Every row belongs to one group in each of 4 separate groupings. Each group adds its own fixed numbers to the row, and there is some noise. The rows also spread widely along 10 directions, which tell nothing about the answers.
Known rows, each followed by its group in each grouping:
[  1 -15 -18 -14 -19  34   3   1 -17 -16  -7  -6  -9 -32  38   6  11 -10
  18   4   3   6  -9  14 -13  17] : (1) gup J Q_523
[ -4   2   0  -1 -16   9   0  31 -30   0 -16 -29 -13 -23  -2  -3  -2 -18
   0   7   4  19 -17  -5   8  -4] : (0) muru Q Q_951
[ -2  -6 -23 -15   1 -13   7  -5 -29  -3  13   5   0  -1   3  11  -1  14
 -25 -32  21  -6   6 -28  12  13] : (4) mub F Q_37
[  1  25  -9 -10  15 -27 -16   9  23   3   2   2  -8  15   2  -3 -11   9
   0  17   7  46 -19   5 -16  -5] : (2) fir J Q_523
[  7  -8 -25   3  13   1 -25 -26   2  19  -6 -30  17   8 -21   2 -19  -2
  -2  11  -2  -6   1 -14  -1  -8] : (4) muru F Q_218
[-23  -2 -30  22 -20 -25  -8  27  17  -4  -7 -14   8   4 -21 -14   5  -5
   1  13   1  21  -5  10  -2 -18] : (1) ridu Q Q_37
[-17  17 -26 -28   1  24  21   5 -35  -5  -1   3  -4 -10  10   4  17   6
  13  28  22  13   0   0 -12 -25] : (0) mub J Q_951
[ 17  -3 -13 -10 -17  10 -10 -13  17  18 -10  11 -20 -24  16  13  -5   8
  -3  11   1   7   3   5   0  40] : (3) gup J Q_714
[ -3  10 -38 -15 -21   5   9 -17   9   2  -7  15   0 -10 -17  14  -5  27
 -12 -21  18  -3  16   8  -4   0] : (2) fir J Q_714
[-11  -2 -14  -6  -3  -9   3 -11 -13   9   5   7   7  12 -21  12  18   5
  -2  -5  18  -6  -9 -12   1  -5] : (3) ridu F Q_218
[  0   1   0  -5   2 -16  -2  12 -25   8   2  -2 -16  -5   1   3   6   0
 -13 -14  16  15 -15 -19  12  17] : (3) mub J Q_523
[  9  -6  18  -1 -23  -8 -18   3   8  -8  -6 -20  -6   5  -9  19   8 -13
   5 -35   6  15 -40  16  -4   6] : (1) fir F Q_218
[ -3  -3  -4  -7 -11   2  13 -10 -32  11  -3   6  -2  -1 -14  16  22   3
  -1 -19  24 -18  -5 -16   7   7] : (1) muru F Q_714
[ 17 -17 -10 -27  11 -30  -8 -19 -41   5  13 -14   3  12   8  21  12 -15
 -11 -17  28 -17 -16 -20   1  31] : (2) fir J Q_218
[  8 -22 -35 -16   3  20  -8 -30 -11 -10   5  -7   7 -16  24  12 -14  13
  -9 -23  -2 -17   7 -12  -6  24] : (3) gup F Q_37
[ -5   6  -4 -24 -30   2   6  11 -20 -20   4  10  -8  -8   1  25   8  12
 -18 -59  18   4 -11  -5   8   9] : (4) gup Q Q_951
[  3   4 -16 -35  24 -20   6 -11 -27   5  20  27  -1  16  36  14  14   7
  -6  14  26   8  -6 -24 -10  20] : (4) ridu F Q_714
[  2  -4 -25   7 -47 -23  11  15  20  26  -1  23 -17 -24 -23   5   7  -2
 -22  14  18   9   5   0  21  25] : (4) fir F Q_218
[ 22   5 -19 -24   3   4  -3 -10 -22  13  -4  -1 -12 -10  10  12 -15  10
 -14   3  22  14   6 -23   9  16] : (4) muru F Q_523
[ -5  -5   6  -6  16  14 -17 -20  -8 -12   5 -24   9   7   2   9   5  -3
  17 -24  -4   2 -30   1 -15 -15] : (2) mub F Q_218
[ 22  -3 -37 -10 -39 -25  -9  15   1  -2 -11 -23  -2  -3 -17  15 -11 -14
 -18  -1  27  18  -3  12   6   9] : (1) fir F Q_218
[ -9  -9   9  21 -22   8   4   6  -8  17 -15 -11  -8 -21 -33   0  12 -11
  -3  -5   3   0 -13 -15  22  11] : (4) gup F Q_523
[  2  -1   3 -12   5 -19 -15  -5   6 -11  17   8  -5   7  11  13  -4  10
 -14 -51   5  15 -23  -5  -2  14] : (2) mub F Q_218
[ -9  -9   7   1  26  13 -16  -2 -14   5   7 -12  -5 -21  26  -9  -7  -9
  -2 -13 -17   6 -15 -12  -4  15] : (2) muru J Q_218
[ 29   1 -13 -16  -9 -25 -22 -12  11   7  -5 -13  -3  18  -6  21  -4  -2
   4  15  20  20 -19   0  -3  15] : (3) gup F Q_523
[ 10  18 -34 -18   6   6 -16  -2 -13   7 -11 -20   1  -2 -11   5 -31  18
 -21  -4  12  15  10 -10   3  -9] : (3) muru J Q_951
[-30  10 -27   2  37 -12  -8 -16   3  14  20  18  17  14  -9 -12 -13  32
 -22 -15  -6  -4  14 -29  -5 -12] : (4) muru J Q_37
[ 12   2  -8  -1 -27 -21 -13   4  13  26  -8  -8  -7   4 -24  11  10 -11
   5  25  18  10 -10  11   6   4] : (4) muru J Q_218
[ -5  36   2 -37   6  22  14   9 -34   4  -9  12 -18  -2   2  15  13  19
   4  15  26  32  -5 -16   0 -22] : (4) ridu Q Q_951
[  2  -7 -20   5  13 -26 -20   3  15  19   5 -10  -1   3   6  -8  -8 -17
  -3  41  -6  21 -17  -7  -9  11] : (3) fir F Q_218
[  7   4 -14  -1 -26 -53  -7  22  10  12   3   3  -2  24 -28  12  14 -12
 -11  14  28  24 -19   3   9   6] : (3) ridu F Q_218
[  9  -1  -2 -19   6  29  -3  -7 -17   9  -8  -5 -20 -31  24   3  -1   0
   5  15   2  16  -3  -2   1  19] : (2) ridu J Q_218
[-11  10 -35  -6  -3 -27  -3   2   1  -8   8  -4  18  27 -22   9   3   8
  -6   2  17   8  -5  -7 -10 -17] : (3) gup F Q_37
[-11  10  -6   6  -9 -52  -5  31  23  20  11  25 -17   5 -11  -7   8  -1
 -16  19  10  36 -11  -6  10  16] : (0) ridu Q Q_218

New rows. What belongs after each?
[ -4   3 -16 -27  -8  -1   9   2  -6  -1  17  34  -8 -10  38   8   9  10
  -3   0  13   9  -8  -4 -10  12] : (4) muru F Q_951
[-10  24  -4  -1  14  -4  -6  -7  26  32  -1  24 -15  -1 -18  -5   2  19
  -3  31   1  24  -1  -7  -6  -7] : (1) fir J Q_218
[ -5  -5  -9  10 -28  -6 -11   5  33   4  -6  -2  -6  -8  -7   1   9   0
   9   8  -1  13  -9  22  -6   8] : (1) gup J Q_37
[ 11  14   3 -21 -22  10   2  -3 -11   1  -5   6 -14  -4 -19  29   6  13
 -10 -31  20  10 -10  -6  11   8] : (3) gup F Q_218
[-37  13 -13   0  43   6   5 -15   1  17  14  28   2   1  -4 -16  -2  37
 -12   4  -9   7  11 -28  -4  -9] : (0) ridu J Q_37
[ 16  -5  10 -26 -42  10   8 -16  -8   6  -6  10 -13  -8  -4  34  30   1
  12 -11  28  -9 -21   7   5  18] : (4) gup F Q_951
[ 11  -7  -9   2  11  10 -14 -20  -2  19 -12 -23  -2  -8 -14   1 -18   0
  -2  17  -3   8  -3 -19   8  14] : (0) gup F Q_523
[ 13   9  -9 -18   8 -27 -14   3 -11  15   0 -10  -3  16  -3  10  -5  -7
 -12  26  19  20 -13 -21   5   9] : (4) gup F Q_951
[  2  -7  -8  -1 -20 -22  -6   9 -22   8  -7 -24   5   5 -21   7  11 -17
  -2  -5  22  -4 -18   1   9   0] : (2) muru J Q_951
[ 13  32 -24 -34   6  -7  -9   6   2  -9   1  13 -14   7  23  14 -14  26
 -14  -8  21  40   7   3 -12  -1] : (1) mub J Q_714
[ 18  16  -6 -23   9 -19 -11  17 -11   1   6  -4 -14   4  23   7 -20   6
 -19   2  16  39  -7 -16   3  13] : (4) muru F Q_37
[ 22  22 -17 -18 -12   8 -24  -1  14  -2 -16 -28  -2  11 -14  18 -17   5
  11  14  11  35 -14  19 -13 -23] : (3) muru F Q_218
[-15  14 -28   4 -17 -15   9  27  17  -2   4  12  -2  -8  -3 -10  -3   6
  -4  17   7  31  -1   8  -5 -14] : (2) muru F Q_37
[  5  -8  -8  20 -34   1 -15  16  19   7 -25 -31  -4 -19 -17   1 -12 -17
  -4   6  -7  18 -10  10   9  11] : (4) gup F Q_714
[-27 -16  -8   9 -20  10  12   6 -33   5  -2   0   3 -26 -23   2  13  -1
 -25 -44   5 -26   2 -23  23  12] : (4) gup J Q_951
[-13  -4 -32  -6 -26 -11  -2  23 -15 -32   3 -19  11   2   4   8   3  -6
  -7 -27  11  10  -8  12  -8  -4] : (3) gup J Q_37
[ -9   7 -17   7   8 -27  -6   3  28  18   5   9  -3  10  -8 -10   4   4
   4  43   3  22 -10  -4 -13  -7] : (1) fir F Q_37
[ -7  18 -15  -8  -7 -18   5  27  -9   8   5  12 -13  -7   1  -3  -2   9
 -19   5  16  25   5 -11   8   2] : (4) muru J Q_37
[ -6  -7 -40   5  -3   2 -17 -10   2  -3 -11 -26  17   2  -6  -2  -9  -4
   9   9  -1  -3   3   5 -15 -16] : (1) muru Q Q_714
[ -2   5  -5  -1   8  15 -25 -12  26   0  -6 -12  -6 -16   0  -1 -26  14
  -8 -26 -19  20  -9  10  -9   3] : (2) fir J Q_218
[-25   4 -12  14   2  -5  -1  -2  16  21   3  15   4   3 -31  -6   5  12
  -9   2  -2   7  -1 -12   5 -11] : (4) ridu F Q_218
[  3   5 -29 -22  -6 -42   4  13  -7  11  17  21   1  17  18   5  12  -8
  -6  40  31  14 -10  -9  -7   6] : (4) muru F Q_951
[-13  15 -33 -21  24   8  -7  -4 -13 -16   4 -15  13   9   9   0 -15  15
  -3  -1   5  18   2  -3 -22 -25] : (4) fir J Q_37
[ -9 -10 -32  -3  -8  25  -3   3  -8 -29  -2 -21   3 -25  16  -1 -25  13
 -12 -41  -7  12   2   6  -3  -5] : (0) mub F Q_37
[-18   3   7   8  13 -18  -3  15  -3   6  16  14  -7  -2   7  -7   0   9
 -17 -22  -5  14 -16 -22   5  11] : (3) muru F Q_37
[-17  13 -34   3  10 -21  -5  21  15   7   8  24  -7  -4   9 -18 -14  18
 -22  13   1  37   7  -9  -1   5] : (3) ridu J Q_523
[ -8  13 -33 -11 -19  15   1  16   1 -16  -6  -1   0 -11  -2   5 -10  12
  -9  -9   9  28   3  11  -6 -17] : (3) ridu F Q_218
[-28  -3  23   8  27   6   2 -25 -10  24   9   7  -1   8 -13  -2  37   8
  23   8  -3 -17 -21 -20  -5 -10] : (4) mub J Q_37
[  0 -18  -6  -6  -6   2 -10 -16 -28  13  -4 -25  10   1  -3   8  19 -17
  15   7  12 -23 -19  -4  -1   2] : (4) muru J Q_951
[ -2 -24 -20  -7   8 -19 -16   3 -33  -1   6 -23   9   5  22   1   7 -18
  -6  -1   7  -7 -18 -10  -2  19] : (3) ridu J Q_951
[  1   5  13  16   9  -4 -28   1  21  24 -11 -14 -12  -8 -17  -7 -19   3
 -12  -1 -14  26 -12 -14  11  18] : (4) gup J Q_523
[ 17   3  -1 -23   1  14  -6   2 -32 -12  -9 -24 -16 -17  14  14 -13   1
  -9 -33  14  22 -15  -4   3  16] : (2) fir J Q_523
[-13  17  -8 -12  -8  13  22   8 -25   0   2  18  -9  -9  -7   8  14  18
  -5  -9  22   8   3 -13   2 -13] : (1) muru F Q_37
[ -3   2 -29 -25 -15  11  17 -28 -12   4   4  18   7   8  -7  24  36   3
  21  27  30 -17   0   2 -16 -12] : (1) gup F Q_218
[  8  11  24 -16  -3   9  -1  -8 -12  14  -7  13 -27 -10   7  19  19  12
   4 -16  15  11 -16  -4   4  20] : (1) mub J Q_714
[ 11  -5   7   4 -14 -26 -19 -11  14  19   3  -4  -6   7 -31  17  -1   6
 -19 -38  10   2 -16 -10  18  18] : (4) mub F Q_218
[-13   1 -29 -12  15   2   1 -13 -19   9   8   1   7  -4  -3   1  -1   6
 -13   0   7  -6   8 -18  -6  -2] : (4) fir J Q_218
[-15  34  -7  -3  13   7  -2  10  -1  -1  -9 -15   1   7 -36   1 -15  12
  -8  -6   5  35  -9  -8  -3 -40] : (2) fir F Q_218
[-21  -7 -13   6  39   1 -15 -13 -10 -10   9 -19  17   6  13  -9 -10   1
   0 -22 -14   1 -15 -16 -16 -10] : (2) mub F Q_714
[ -8  17   2   9 -17   4  -6  19  10  -5 -17 -28  -2   0 -31   2  -6   2
   0  -7   2  32 -19   8   0 -26] : (4) fir F Q_37
[ 11   5 -34  -6   8   2  -7 -18 -30  13 -20 -39  10  10 -30  11 -10  -1
  -3  17  23  -2   8 -18   5 -17] : (1) mub F Q_714
[  0   0 -20 -15  15   9   0  -3 -37 -14  -2 -17   5  -8  14  10 -12  -4
 -14 -19   8   5  -1 -20  -1   9] : (2) gup F Q_714
[  4   6 -28  -2  -4 -39  -9  31 -25 -11 -10 -38  12  20 -12   2  -9 -23
 -11  11  24  31 -12  -4   3  -9] : (2) ridu F Q_714
[ -5  12  10  12   0 -43 -12  22  21   7   3  -9  -7  18 -25  -2 -10   3
 -19 -11   1  37 -26  -4   5   1] : (0) fir F Q_37
[  0   8 -34  -4 -33   0  -2  19  13 -11  -8 -12   2  -8  -6   4 -14   4
  -5   2  11  26   3  18  -3 -14] : (4) muru F Q_37
[-23  12 -12  15  23   7 -10   7 -11  13 -13 -24   6   1 -30 -14 -11  10
  -7   8  -7  16   2 -18   5 -24] : (3) ridu J Q_37
[ -7  11   3  11   1 -47  -8  32   2  14   2  -9  -8  11 -13  -9   8 -15
   2  31  10  31 -23 -10   3  -4] : (2) muru Q Q_37
[  5   5 -22 -22 -16  16  -4  -4   5   0   6  22 -14 -25  22  12  -8  20
 -12 -24   5   9   5   6  -3  20] : (3) muru J Q_218
[ -6   9 -40   1   3 -28  -3  20 -19  -1   1 -13   6   5  -9  -4 -18  -2
 -31  -4  16  20   8 -21   8  -6] : (4) mub F Q_714
[  5   5  11   0 -20  13 -13  -1   9  12 -15 -10 -16 -17 -21  13   1   1
   1  -8  -2  13 -11  -3  12   9] : (4) gup Q Q_218
[  4  11 -28 -30  25  15 -17 -16 -13  -7  -2 -19  12  13  13   8 -22  16
  -4   3   9  20  -2  -8 -13 -19] : (4) ridu F Q_951
[-29 -13 -30   9  -5  23   6  22 -23 -23  -1  -8   4 -30  24 -18  -2  -4
  -7 -25  -7  11   1   2  -5  -2] : (1) ridu J Q_523
[ 17  -7 -28 -12  -6   1 -12  -4 -17  10 -14 -27  -3  -8   3   4  -6  -9
   4  28  17  13   2   0   4  10] : (4) ridu J Q_523
[  3 -26 -19  28 -13  21 -25 -26  40  22 -16 -12  -1 -30 -10 -11 -22   7
   2  -4 -24  -6   2   6   3  16] : (1) muru F Q_523
[-37  31   9  13   3 -14  14  42  -7   5  -3  16 -12  -2 -17 -12  13   2
 -14  -4   5  35 -14 -11   0 -16] : (1) fir J Q_714
[-19 -19 -13   0   3 -11  -8  -2 -13 -16  13 -11  14   6  16   0  11 -12
   5 -26   0  -3 -25   1 -18   4] : (4) fir J Q_523
[ 31 -13 -33  -9  -2 -27 -17 -13  -9  21  -8 -28  -1   7  -8   9 -12 -13
  -5  36  22   7  -8 -12   2  21] : (3) fir F Q_523
[  7  22  -3 -19 -17  11   1   9  -7  -7 -10   0 -13  -7 -18  19  -9  19
 -15 -34  20  33  -5   3  11  -8] : (2) ridu F Q_218
[ 12  -3  18 -19   4 -22  -2 -23 -20  24   8  10 -10  17  -4  20  26   2
  10  -4  26  -6 -24 -14   2  22] : (0) muru J Q_523
